There are 3 ways to turn a row about zero (a turn may also mirror it). The second row of each pair is the first, turned, with some noise. The first 18 pairs use one turn. New pairs use 2 turns, one after the other, and a turn may come again.
Known pairs, each followed by its turns in order:
1.81	-1.52	1.30	-1.34	-1.50
0.11	-3.18	0.39	-0.94	0.29 -> Sut

-0.25	-3.35	-1.22	-1.57	3.38
-2.96	0.76	1.75	3.53	1.21 -> gati

3.63	1.08	-1.54	0.60	-1.87
2.54	-2.57	-1.94	-1.12	1.57 -> Fub

1.01	3.23	-2.48	1.76	-2.37
1.56	-0.86	-2.35	-4.09	0.91 -> Fub

-0.84	-1.64	-0.41	-0.93	2.08
-0.11	0.66	1.14	1.78	-2.01 -> Fub

0.88	-1.33	1.85	-1.42	-0.41
0.01	-2.68	1.07	0.44	0.25 -> Sut

-1.68	3.08	3.87	0.86	0.10
-4.05	1.31	3.27	0.59	-0.91 -> Sut

-0.03	-0.59	-3.48	2.10	0.88
-1.12	-0.45	3.77	-1.40	-0.30 -> gati

0.97	0.19	-0.76	-0.92	-0.14
0.97	-0.27	0.20	-0.93	0.94 -> Sut

1.45	0.77	1.09	-0.10	0.12
-1.05	-0.63	0.65	-0.43	1.34 -> Sut

-1.88	-0.84	3.18	0.98	-0.01
-0.39	3.09	-2.03	-0.18	-0.81 -> gati

-3.13	-1.56	-0.59	1.21	2.50
0.76	1.80	-0.85	3.51	-1.35 -> Sut

-1.87	-0.74	-0.74	-2.07	1.32
0.58	1.24	1.17	2.77	0.56 -> gati

-0.86	-2.49	-0.06	0.34	0.04
0.07	-0.24	2.38	0.50	-0.67 -> Fub

-1.04	3.01	-0.18	2.08	1.61
1.49	1.55	1.12	-2.93	1.90 -> gati

-0.89	2.39	-0.12	1.00	-1.62
2.51	0.02	0.23	-1.92	-0.50 -> gati

-0.03	2.20	3.83	0.30	-0.72
-2.29	1.41	-1.36	0.49	3.50 -> Fub

1.74	2.62	1.42	1.93	1.65
1.55	2.55	-2.19	0.30	2.07 -> Fub

New pairs. What belongs after each?
0.53	1.07	3.97	-2.70	1.10
0.16	2.72	3.42	-2.53	-0.07 -> Fub gati

-1.96	-1.41	0.25	-1.97	0.83
1.34	1.57	-0.25	-1.83	1.61 -> gati Fub

-2.46	-1.56	-3.59	2.94	-3.04
0.30	-4.35	-1.59	-3.79	-1.18 -> Sut Fub

-2.62	0.24	0.76	2.35	1.12
2.78	0.22	-1.57	-0.50	1.90 -> Fub gati

-3.96	0.97	2.07	1.48	4.64
-1.67	4.33	3.74	-0.42	3.04 -> gati Sut

0.57	2.92	0.36	-1.04	1.94
1.31	-1.21	2.98	-1.09	-0.11 -> Fub gati

-0.37	-3.48	0.89	-1.20	-0.73
-0.74	1.37	2.61	0.70	2.24 -> Fub Fub

0.24	-1.32	-0.89	-4.74	0.65
-2.74	0.80	-3.82	1.78	0.18 -> gati Sut

0.54	-0.84	-1.32	-2.38	-0.38
0.34	-1.50	-1.70	-0.03	-1.84 -> Fub Sut

1.73	-0.86	1.46	-3.11	-0.32
-2.05	1.86	1.85	-1.18	-1.88 -> Fub gati

-2.90	-0.73	-0.88	-0.52	2.15
0.89	1.07	-1.57	-2.76	1.51 -> gati gati

-1.04	0.46	-1.89	0.08	-0.03
-0.40	-0.07	-0.06	1.22	1.80 -> gati Fub

2.52	-2.14	-0.73	0.92	-2.93
0.10	0.35	0.23	1.75	-4.10 -> gati gati

0.67	-1.62	-3.48	-1.98	0.62
-2.06	-3.76	0.12	-0.35	1.43 -> Sut gati

1.18	-3.61	0.03	-1.34	0.68
0.13	2.77	1.48	-1.41	-2.19 -> gati gati

-0.58	1.61	0.63	-1.15	-2.00
0.44	-1.11	-1.50	-1.58	1.72 -> gati Sut

-0.27	2.07	-1.01	0.62	-1.18
0.24	-1.65	-0.59	1.95	0.37 -> gati Fub

0.74	1.69	2.01	-4.43	0.04
1.19	2.49	-3.13	0.97	-2.72 -> Fub Sut

-2.42	-0.40	1.15	1.49	-0.62
2.64	-1.58	-0.44	-0.98	0.30 -> gati gati

0.37	-2.56	1.07	3.36	-2.40
-3.29	-2.56	0.07	-2.56	-0.79 -> gati Fub

-0.31	-1.86	-1.69	-0.30	-0.20
-1.72	-0.60	-0.06	0.27	-1.65 -> gati Sut

-0.34	1.36	0.30	3.01	-0.13
-1.71	1.10	-0.55	-2.42	-1.49 -> Sut Fub

-3.16	-1.58	-0.12	0.88	3.14
-0.10	-0.16	0.79	-4.69	-0.84 -> Sut gati

-6.28	0.58	3.57	-0.45	-1.23
5.05	5.44	-0.38	0.86	0.65 -> Fub gati

-0.66	-0.25	-0.21	-0.59	1.15
-0.40	-0.19	-0.63	-1.35	0.29 -> Sut gati

0.13	-0.97	0.64	-2.01	0.18
-0.87	-0.08	-1.40	0.69	-1.54 -> Fub Sut

1.85	-0.33	-1.19	-0.95	-2.71
-2.52	-0.12	0.52	2.33	-0.96 -> Fub gati

-3.12	0.70	-1.90	1.68	-0.21
0.72	-0.90	3.58	-1.91	-0.73 -> Fub Sut

-2.00	-0.33	0.72	-0.43	-4.12
-3.02	0.85	2.02	2.04	-1.71 -> Fub Fub

-1.09	2.78	2.92	-1.33	4.10
0.21	3.86	0.38	1.18	4.36 -> gati Sut

